The same things were measured in two ways. Each way mixes the same 10 hidden numbers, adds some noise and spreads widely along 6 directions of its own, which tell nothing about the thing.
Some things both ways: the first way, then the second way.
[-51 -18  25   7 -21  18  14 -30   5 -27   1  71  25 -34  56  -8   0  -3
   1]
[ 23  38  -7   1   2 -22  30 -23  35  -1  19  26  46  -5  24  19  11  22]

[  7   3 -18 -18  -4   1 -18 -13 -11   4   7   1  15  14  20  -3  -4  -3
 -23]
[ -6   1   8  13  10  21 -15 -43  -3   8   3   7 -30  -6  12  -6 -19   0]

[  7  -7   1 -19   3   1   0 -15  10   6 -22  -2   4 -11   2  14 -14 -22
  14]
[ 16   8  -6  12  26   7  20  -9   2 -14  -7  15  13   5 -13   8   4   3]

[-14  32 -11  18   3 -14  12  -8 -10  -4  18   8  -4  -4 -18  -1 -13 -19
   3]
[  6  30  12 -16  33  -4  -8   8  34  -8   0   6  21  -1  24  12  15   6]

[ 13 -58  10 -31   2  21   4 -13  30 -16 -27  24   1 -30   7  14  -6 -11
  15]
[  7   0 -14   4 -15   6  24  17  -8 -23   9   4  16 -11  -2  17   7  -2]

[ 24 -38 -15 -29 -23  26  39 -12  43  14 -52  17   2 -39 -12   3  35 -28
   2]
[-21  20  -2   2   5  39  -7  18  12  10  26   3   6 -14  17  23   4   6]

[ 16  10   9   1   7  13   4   9  -1  21 -15 -17  21  21 -27   6  15  -5
   1]
[  9  20  32 -29 -14 -65  -2   9   9   0   4 -38  30  45  25   4  12  34]

[ 14 -46  38 -25   5  26   4  -9 -18 -47 -33 -34  55  33   1 -14   1 -30
   0]
[  7 -12  -6   8  23  21  -4  29  -4  17 -20  -3  -7  22 -32 -12 -28   6]

[  9  -9  18 -38   7  11  29 -13   6  21 -20  -2   8 -34 -16   7  -1 -15
  -9]
[-37  -5   7 -22 -31 -29   5  -6   7   8 -10  15  -6  -1  -7   7  -6 -17]

[ 54 -26   0   1  -2 -25  -3 -10  39  32 -26  -9  41 -29  36  28  -2 -28
  33]
[ 13  -1 -12  -5   7  -3   5  12   6  30  17 -32  -2  28   3 -29 -20  10]

[ -4  -2   6  38  17  -1   6 -20  25  41   4  13  19  -3 -11 -47  31  23
  33]
[ 11  -7   4 -18 -15 -35  -5  15   9  20   1  -2  -2   4 -16 -17   1  11]

[ 21  -1  20  -5  28 -14  29 -33  16   4   4   0  23 -32  32   1 -41 -22
  11]
[-19  -1  11 -10  25 -27  -1 -10 -10 -17  -4 -12   1  19   0   3  21 -18]

[-33  -7   4  -1   9  40  -6   5   1 -13  -7 -13   3 -24  11  10  -9 -11
  12]
[ 12   3   8   0  -1  -8  -7  11   2 -16 -14 -11   0  11   8   1 -18   4]

[-10   4  -4  23  -2  31 -13   1  10  -1  -2  -9   7  -5   3   3  -4 -15
   3]
[ 15 -10  11  -4 -20 -21 -23  10  -6   5  32 -24   4  -6  20 -14 -19  28]

[ 31 -47  -3  32  30  -6   5 -41  46 -17  11  13  43   2  65  -7  -6  13
  25]
[  6   3 -13  21   5  10   6   5  -4   2   2  -7  -7   5  -3   9  15   7]

[ 21 -42   1 -22  23  10   2  21  15  15 -42  26  10 -48   7 -14  19 -33
   8]
[ 18 -23 -22  30 -24 -58  -3  27   7  33 -16 -14  -5  15 -26 -26  -3  27]

[-34   7  -6  11  10   3 -33  10  -9  33  10 -21 -24 -20 -51  -7  16  -4
 -18]
[ -3  -7  10  -7   0 -27  17 -30 -12   7  -6  -4  -6   4  36 -15   0   2]

[ 36  17 -32 -39 -20  -9   2 -15  -6  25   5 -17  -6  35 -41   2   6   5
 -35]
[-24 -12  24  -3 -24  26 -12 -26 -20   3   5  13 -12 -10  -1   5 -19   3]

[ 19   3  -2  -4  -4 -30  11 -20  -7  20  12   4  33   2  14 -27   2  -4
 -11]
[  4   8  -3  13 -11 -30  19 -14   8  45 -12  18  18  14 -22  -6   9  18]

[  4  13  -4 -35   3  24  20  15 -12   7 -14 -14  -8 -37 -24   4 -16 -38
 -14]
[-23 -18   3  -5 -44 -31 -29  14  11  21 -10  21 -22 -19 -21  -5 -25  -7]

[ 24 -21   1 -72   4  20 -28  37 -35  -8 -33  -2  -7  -9 -43  11  -4 -43
 -40]
[  5  14  -5  21  -3 -26  16 -10  11  17 -27  17 -17  17 -14   5   1  26]

[ 26  -2 -14  -5 -21  -1  25 -23  11 -10   5   4  20  -4  27  -6 -26 -23
  -5]
[ -6  -7  11   8  18  19 -23 -22 -19  -3  22  -5   5   0  -1   7   4  -1]

[-12   2 -10  -8   9  30  18  22 -11  -1  -7   3  11  -8  -9  -6  27  -4
 -14]
[-27  12  29 -27 -18 -34 -37 -15  26   5 -17 -15 -18  18  47  13  -2  -6]

[ 28  -4   8 -42  11   2  10  17 -14  -6 -37   6  20  -7 -21  22   8 -42
  -7]
[  8  38  -4  -5  -7 -18  10  22  47  21   1  19  22  -6   1   9  12  17]

[  1   5  -7  20   2   7  18   0  13   1  23   4   8 -22   2  11 -13   4
  15]
[ 14  -4  12  -2 -29  -8   2   6  -1  -8  -4  -7  22   1  -2   4   9   6]

[  7  -5  -4  21 -18  14  22 -12  10 -21   2  23  27  16  31 -13  -9  -5
   4]
[ -6  21  20 -26  -8 -46 -19 -36  14  -8  30  -1  23  13  32  39  21   9]

[  0  22 -11  -2   2 -16  -1  -6  -3   2   0  17  11  -7  15  23 -11 -21
   2]
[ 18   2  -5   4  -4  24  -9 -11  14  -1  38  13  32 -52  22 -11   1  -8]

Other things, the second way, with their names:
<847>: [-10 -22 -12  13  18  22 -32 -10   8   2  -2 -10 -19   3   5 -11 -25 -19]
<829>: [  3  -8   3  -7   3  -2 -28 -13  13 -17  14  -5  -3  -8  22   3 -15   1]
<83>: [ 11 -23 -14  16  -7  28  18  -3 -25  28  23  10  15 -27 -26 -30 -11  -7]
<74>: [ 11 -12  21  39  24  46   2  -2 -42   3   0 -30  18  28  -9 -13 -10  31]
<816>: [-53  -5  -7 -16 -11  15 -20  13  31   6 -10  30 -22 -22   7  21 -19 -23]
<344>: [ 17  -4  17  14  -8 -15 -31 -18   1   8  17 -24   3  -4  26 -17   3  21]
<860>: [ -2  13  -5  20   8  24   7  51  -8  18  -7 -32  10  17   8 -10  -7   6]
<39>: [  4 -26  12 -15  -4  -3 -24 -12 -14  -3  22 -21   8  12  -1 -10 -19  -2]
<1007>: [ -4   1  18 -21 -14 -29  -3 -40  -6  -7  -7   2 -25   1  24  -3  -1 -14]
<509>: [-38 -19   6   2   6  -9 -29  -4  -8  -2 -15 -22 -24  29  14   7 -22 -12]
<1001>: [ 22 -31  -8   8 -18 -10 -20  56 -14 -13   8 -32  13 -12 -10 -25 -18   6]
<245>: [ -3  18 -26   7  10  31   2  64  35  35 -18 -13  -8  24 -24  -2  -8   6]
<241>: [ -4  -6 -11  -2 -30  21 -18  24  18  37  16   8   1 -26  10 -10 -32   4]
<145>: [ -8 -10  -2  -5 -12 -16   2 -19 -11  20  32 -10   7   3  -3  -7   1   3]
<180>: [  5   4  -4  35   2 -46  24  -1   7   7 -32   5  11  23  -8   3  18  35]
<422>: [ -7  -9   5  -7 -48 -40   0   3  -3   5   6   0  10 -11   5  -2 -13   4]
<485>: [-25  -4  27 -35 -30 -24 -21 -46  -3 -12  18 -10  -6 -10  51   8  10 -24]
<208>: [-17 -31  -8  21  13   5  -5 -50 -12   5 -18  27 -31  -8 -33 -12  -1 -23]
<313>: [-23 -19  -6  10 -23   8 -10  33  -1 -14   8   8  31 -24  -3  22  -5  -4]
<757>: [  8   2 -11   0 -27  15   5  22  38  31 -32  37 -16  -4 -36  -7 -39  13]
<34>: [  7  10   5   1   9   0  -8  32   4  -9  -7 -20  -7  19   4   5 -13  23]
<714>: [-13  -1  28 -23  -9 -29 -25 -40  11 -29  -3   4 -18   8  16  16   0   0]
<580>: [ -2 -21  -4   0 -15   3 -36 -16   8  -8  22   0 -18 -30  11  -7 -12 -10]
<165>: [-11   4  -2  -8  49  38  14  17   4 -24 -25  -5 -11  14   8  -7 -17 -21]
<11>: [ 21  20  -7  30  -1  15  14   6   7 -11  -3  -8  28  -4  14  13  29  13]
<629>: [-12  -2 -10   8   8  16   2   2  12   6 -15   7 -23   3   1   6   0   5]
<885>: [-30  -3 -10   4   0   7   8 -20  -5  22  -9  21 -37 -20  12  -3  -2 -23]
<346>: [-18 -19 -14  21 -26  24  -2   6  -3  17  -7  34 -19 -35 -34  -4 -28  -9]
<63>: [  3  -3   2  -8 -44 -12   4   4  19   9 -12  22  26 -13 -13   5  -2  -7]
<388>: [  4 -19 -17   1 -22 -33  -8   0  -2   5  30 -11   7  -6   6  -5 -18   5]
<258>: [ -9  -9 -16   8 -16 -17  -1  -9   5  37  20   4  -6  -9  -5 -12  -5  -1]
<157>: [ 14  14  17 -14   2  -8  15  -4   1  -4 -11  -3  13  21  13   4   1  16]
<185>: [ 13   8  24 -11  -1 -29   0 -41   6 -15  21 -10  27  -3  46   2  23  22]
<365>: [ 23  -5 -13   8 -15  -9   8  42  -2   6  -1  -4  22  -2 -38 -10  -6  -2]
<524>: [ 23  25  -3  32  -5 -12  11  25  21   2 -25  21  17  -5 -23  14  23  31]
<919>: [ -4 -15  -7  12  -6   5   5  -7  -6  30   6 -11  -7  11   4 -19 -24  13]
<909>: [  1  30  -1   7 -20 -34  26  -4  14  12  13  31  35  -8  -8  29  25  27]
<676>: [  5  15  14  15  20  20  -3 -20   4 -12  -2  12   1 -19  20   0  16   8]
<1002>: [ 15   6  18  -3 -22 -15  -4  12 -11 -25   8 -25  18   5  20   7   2   9]
<215>: [-12   4 -11   5 -14   1   7  17  15  12 -11  17   9 -10  -6  15  10  -1]
<965>: [-17  12  -2 -25   3 -18  26  -3   0   9   5   0   3  25  10  15  -3  -7]
<271>: [-20  -9   8 -15   6 -19 -13  13  -8  13  19 -33  -6  23  22  -6 -12  18]
<784>: [ 19   7  32 -13   6 -48  -5 -13   3 -12  -1 -28  15  30  12  -7  27  30]
<522>: [-10  -3  12  -5 -27 -16  11 -27  -9   5  12  22  13 -29  -2   1  25 -15]
<600>: [ -6  13 -18 -22   1 -12 -19  55  24   4  20 -23  -5  11   7   6 -30  -5]
<148>: [ 14 -16   6   6 -46 -38   0   0 -12  13  38  -8  35 -39  36 -24 -12  20]
<587>: [ 21  21  15  17  14 -13   9   9   0 -28   7 -19  35  14  29  18  21  42]
<93>: [-21  -8   9  -1 -20 -42 -33  19   5  -2   3 -16  -5  18  -4  15 -14  20]
<616>: [ 16  -1   4  13 -18   0  -3 -20 -15   8  37 -18  24  -5   8  -5  11  11]
<439>: [ 11   5  -7  15 -23  -3  -4  -5  16   7   7   9  23 -16  -2  11  26   1]
<300>: [-20  -6 -27  -1 -19  23   4  41   7  31  22  -5  -1  -8  -2  -5 -42  -3]
<866>: [  4  -2  25  -1   2 -14 -17 -35 -15  -1  15  -9  16  17   0   6   7  10]
<986>: [-10 -14 -28   7 -38   6  -9   1   3  18  28  11   7 -28   0   1 -23 -24]
<211>: [  7  -1  -5   3 -12  11  -3  21   8  -7 -11   0   3 -11  -1   1   6 -12]
<864>: [ -7  -3  -3 -12 -13 -13 -10  27   8  10 -15   2 -11  13 -14  10 -17  -6]
<20>: [  2  -4  15 -18  -9 -34 -35  -6  -2  -9  12 -25 -14   8  14   0   6  -8]
<88>: [-16 -25 -26  17  10  16   2  11  -4  22  -7  -7 -29  17 -12 -22 -52  -1]
<56>: [-23  18  -2 -12  -2  47  -6  26  21  10  18  26  19 -37   9  17 -19 -17]
<188>: [-16  21 -10 -11  28  36 -11  45   8  -3  26 -36   2  13  35  20  -3 -10]
<89>: [-18 -22   0 -18   0  -5 -28  32  -7  -7  -5 -12  -9   1 -13  -1 -12 -28]
<801>: [ -3 -10  14 -34  14  18 -19 -15  -6 -17  26   1  -5  -5 -13   2  -9 -24]
<837>: [ 36   1 -17  28  10  48 -17  28  14  -3  -4   6   7 -12 -35  -1  -8   1]
<378>: [  7  -8   1  -4  -1  16   3 -30  -4  -3  17   1  17  -5  -3  -3   3 -19]
<442>: [  1 -35 -21  26  -5  45 -29  14   8 -16 -26  26 -30 -25 -45  -5 -35 -23]
<102>: [ -7   1  13 -29 -19   3 -17  33  -5  12  11 -23  -2   8 -13  -3  -3 -15]
<602>: [ 17   0  30  -9  -7 -43  18  -2 -21 -11  12 -36  25  13  26 -24  15  29]
<50>: [-28  11  17  -1  12 -30 -23 -26   1   1   1  -1  -9  23  14  28   2  11]
<162>: [ 13  15 -15 -11  -2  -4   0  16  32   0  25   7  26 -20  11   3  -5  -1]
<356>: [-14   0  24 -11  15   2  12 -22 -29   1  -8  -7 -12  27  -4   2   9  -6]
<1003>: [-23  11  -5 -33   3  11 -13  -2  11   1  31 -15   2   5  25  18  -8 -34]
<867>: [  4  -3  26  -8  34 -11   3 -24  -9 -17  -9  -5  15  11   8  -8  23   2]
<672>: [-15  27  -1 -13  -3  -5  14  26  29  14   1  14   1   8   2  17 -15  25]
<551>: [-23   5  -6 -40 -53 -33  -7  25  30  30 -12  15 -30   7   2  10 -52  -6]
<481>: [ 15  30  22 -23  10  -7  13 -25  15 -18   9   3  19  -5  45   8  22  15]
<55>: [ 11  11   6 -28   1 -19  12   0   8 -20   5   9   0   1 -14   4   7 -10]
<688>: [-10 -11 -17 -13  11  -7 -12  42  15 -17 -25   8 -30   3 -33  -1 -26 -26]
<762>: [  4  25   1  10  29  15 -12   6  21   5  -4  -1  -4  12  22  20   3  24]
<586>: [  2  11  14 -14   6   0 -15  11  -5   2  13 -43  -9  18  20 -11  22  -4]
<132>: [ -2 -33  16 -11   4  13  -3   2 -17 -19 -14 -18 -23   5  -1 -32 -36   3]
<35>: [ -1   8  12 -17  22  -8  18 -41   0  -4 -20   0 -21  34  16  -4 -21  -2]
<155>: [  6  -5  27  19  22  -1  24 -47 -26 -11 -12   8   5   9   6 -10   9  28]
<29>: [  8   1   7  15  -6  -5 -10 -15  -6 -29  -8  10  -1  -5  10  28   3   2]
<809>: [ -7  13   9 -27  27  20 -25 -16  25   0   1   8 -11  12   6   9 -23 -18]
<554>: [-17  24   0 -12  13 -15  10  28   4  24  18 -22  11  18  23   6  13   9]
<989>: [-12   7 -24  -5   9   4   5   5  20  16   6   5 -17   8 -15   0 -12 -17]
<558>: [-29 -24   9  -7  -9  32  -9  -9 -34   8  -9  -7 -38   2 -12 -12 -21 -33]
<467>: [  1 -16 -11   7 -21  -9  -6   5   1  -2  21  18  12 -37  -5   1 -13   0]
<64>: [ -7   5   3  35 -17  15   9   8   1  19 -12  15  20  -2 -19  11   7  25]
<761>: [  7 -10 -11  21 -16  14   6 -29  -5   7  30  20  39 -30   1   1   0 -10]
<884>: [ -3 -28  19  -3  -2 -26 -18 -42 -29 -14  27   0  -7 -13  -2  -9   3  -1]
<521>: [ -8   1  18   5  10   8  15 -30 -14 -13 -13   8  -9  -6  12   3  31   0]

Some of these things the first way, each followed by its name:
[ 34  28 -22 -23  16 -17 -25  28 -29  12  23 -15 -10   4 -16  10 -46 -21
 -13]
<20>
[-1 14 19 44 21 24 14  5  7 -4  9 -4 29  1 -8 -3  0 -9 15]
<784>
[ 47 -52  -1 -11 -13   4  51 -29  56  19 -18  18  36 -53  32 -21   9   3
  50]
<102>
[-53  35   8  -2 -19   7  -3   3 -38   9  16  17   1  -5  -4 -12  -7  -9
 -37]
<761>
[ -7 -11  11 -12   8  -6 -35 -19  -8  16  -6 -17  13  12   3  -3  -5  -9
 -23]
<88>
[-11 -14  11   3  10 -10 -18 -40   2   3  28  26   4  16 -17 -19   4  31
 -11]
<132>
[ -6  26 -22  -8  -7  22  -7  41 -19  12   1  10 -13 -33 -19   9  -1 -33
 -24]
<344>
[-14  -2   3   1  -4  -9  34 -26 -12 -44  47  39  -1 -24   4  -4 -32 -15
 -36]
<816>
[ 22 -27  -1 -29   8   9  16  11   3  -8 -29  -4   6 -10 -35   9  17 -29
  -6]
<215>
[  1 -41   9 -43   4  17   9   1  -2 -12 -17 -15  10 -58  10  11  -5 -36
 -20]
<860>
[ 12  -2 -17 -21  10 -12   0 -20  -6 -20  15  21   4  -2  11   4 -14 -13
 -18]
<676>
[ -6 -18  -8   7   3  34  -1  10   1 -24 -27 -13  15  17 -12  -5  22 -25
  -5]
<762>
[ -6  11   1  26  16   0  14   7 -11 -19  33  27  24  -6  22  -3 -12   1
  -9]
<439>
[ 64   0  11 -19  46   5 -17  33 -12   6 -22 -63  38  22 -24  38 -12 -34
   1]
<586>
[ 60 -27 -10 -24   7 -26   8 -16  30  26 -28 -27  12 -16 -12  13   2 -36
   3]
<554>
[-10 -36   1  16   0  17  -1 -29  30  11   2  -3  26  -8  23 -18  21  29
  27]
<551>
[-31   7  -8   0   5   9 -23  -1  -6  33  25  15 -16 -28 -13 -24   1  22
  -5]
<1007>
[  5  -8 -12 -22  -8   1 -10   5  -1  -8  -4   0  -5 -38   4  35 -22 -42
 -18]
<148>
[ 32  32 -35 -13  12   2  11  20  18   5  -9 -38 -22 -41  -4  68 -52 -56
  27]
<442>
[ 74 -39 -17 -52 -27 -16   8   8  14  -9 -27  -1  -5 -27 -29  28 -19 -62
 -22]
<271>
[  7 -23  16 -42 -24   6   7 -12 -20  -1  18   5   3 -22 -31 -32 -18  -8
 -33]
<356>
[ 38 -30  30 -20  29  -3  17 -30  -5 -34 -11   7  64  18  53  -6 -24 -20
  -4]
<208>
[-17  37  -5  -2   2   1   9 -27  -7  21  -6 -44   6  29 -28   7  10  -4
  -7]
<56>
[ 37 -25  -8 -61 -11  22  21   4   1 -11 -37  22  -1 -13  -4   5 -12 -38
 -24]
<93>
[  4  25 -21  10  28 -26 -21   7 -14  13  38 -15 -12   5 -20   9 -22   5
  -2]
<211>
[-43  -5  28  16  43  47 -16  10  -7  -3 -18 -22   7  -4 -15 -13   5  -6
  15]
<1001>
[ 16   7   3 -21 -14  18  14  -4 -15   0 -18  -8  33  30   3 -12   1 -13
 -13]
<866>
[ -8 -15  19  -8  30   8 -18  -5 -22 -22  23 -28  15 -13  -1   1 -21 -21
 -35]
<885>
[ 44 -33 -45 -37 -15 -37  19 -42  54  44  -5  49 -10 -51  35  -1   0  12
  21]
<422>
[ -7 -12   8  21  18   5  27 -25  22   2   7 -16  14 -22  11 -27 -13  -3
  31]
<89>
[-12  -2  26   3   1  36  45  -5  18  -5 -29 -16  13 -54 -13   9  -3 -47
  21]
<867>
[-30  33  41   3  -7  -1 -19 -17 -63 -18  54  17  21  60 -27 -48 -36  24
 -32]
<801>
[ 26 -51  13 -31   5 -17   1 -44  -8 -21  34  10  40  18  30 -36 -14  30
 -23]
<558>
[ -7  14   5  12  -7 -19   7 -21  -3  18  27  28  24   0  25 -11  -8  17
   1]
<378>
[ 40  -8 -44 -36 -17  -7  10  18  27  20 -23  42 -26 -54   0  25  -8 -36
  10]
<580>
[-11 -15  11  23  21   0  -4 -27  -7 -17  29 -10  33  32  18 -35  -8  25
   3]
<864>
[  2 -25  -2 -18 -23  12  16   6   2 -23  -7  61   5 -30   0   4   7 -23
 -15]
<185>
[  8  15 -16   2   9  -3 -15  -2  -5  -2  -3   5   7  33   1  11  -7  -7
   1]
<829>
[ 23  -6  -9 -31  -2 -18 -35   6 -22  24 -12  -8   8  32 -36  -4  21  -8
 -40]
<919>
[-20   5  15 -11  -9  29 -11  17 -27   9  -1  18  17   2  -3 -20   8  -1
 -31]
<616>
[-25  34 -18  34   8 -22  14 -22   6  41  38  18   4   2  -2 -24  15  41
  13]
<63>
[ -6  -8  -1 -15  -7  19  -7  15  -2  -4 -17  11 -10 -11 -44  18  16 -17
  -3]
<481>
[-40  28  -1  86  39  36  -7 -29  43  31  15 -47   9   7  11  -3   9  23
  39]
<34>
[-15 -16   6  12 -14  -6  17 -35  21  18  14  36  22 -26  41 -27  -1  21
  14]
<1003>
[  0  -1  10  -1   0  12 -17  12  -4  -8  -5  -8   4 -24  16  27 -40 -43
  -6]
<388>
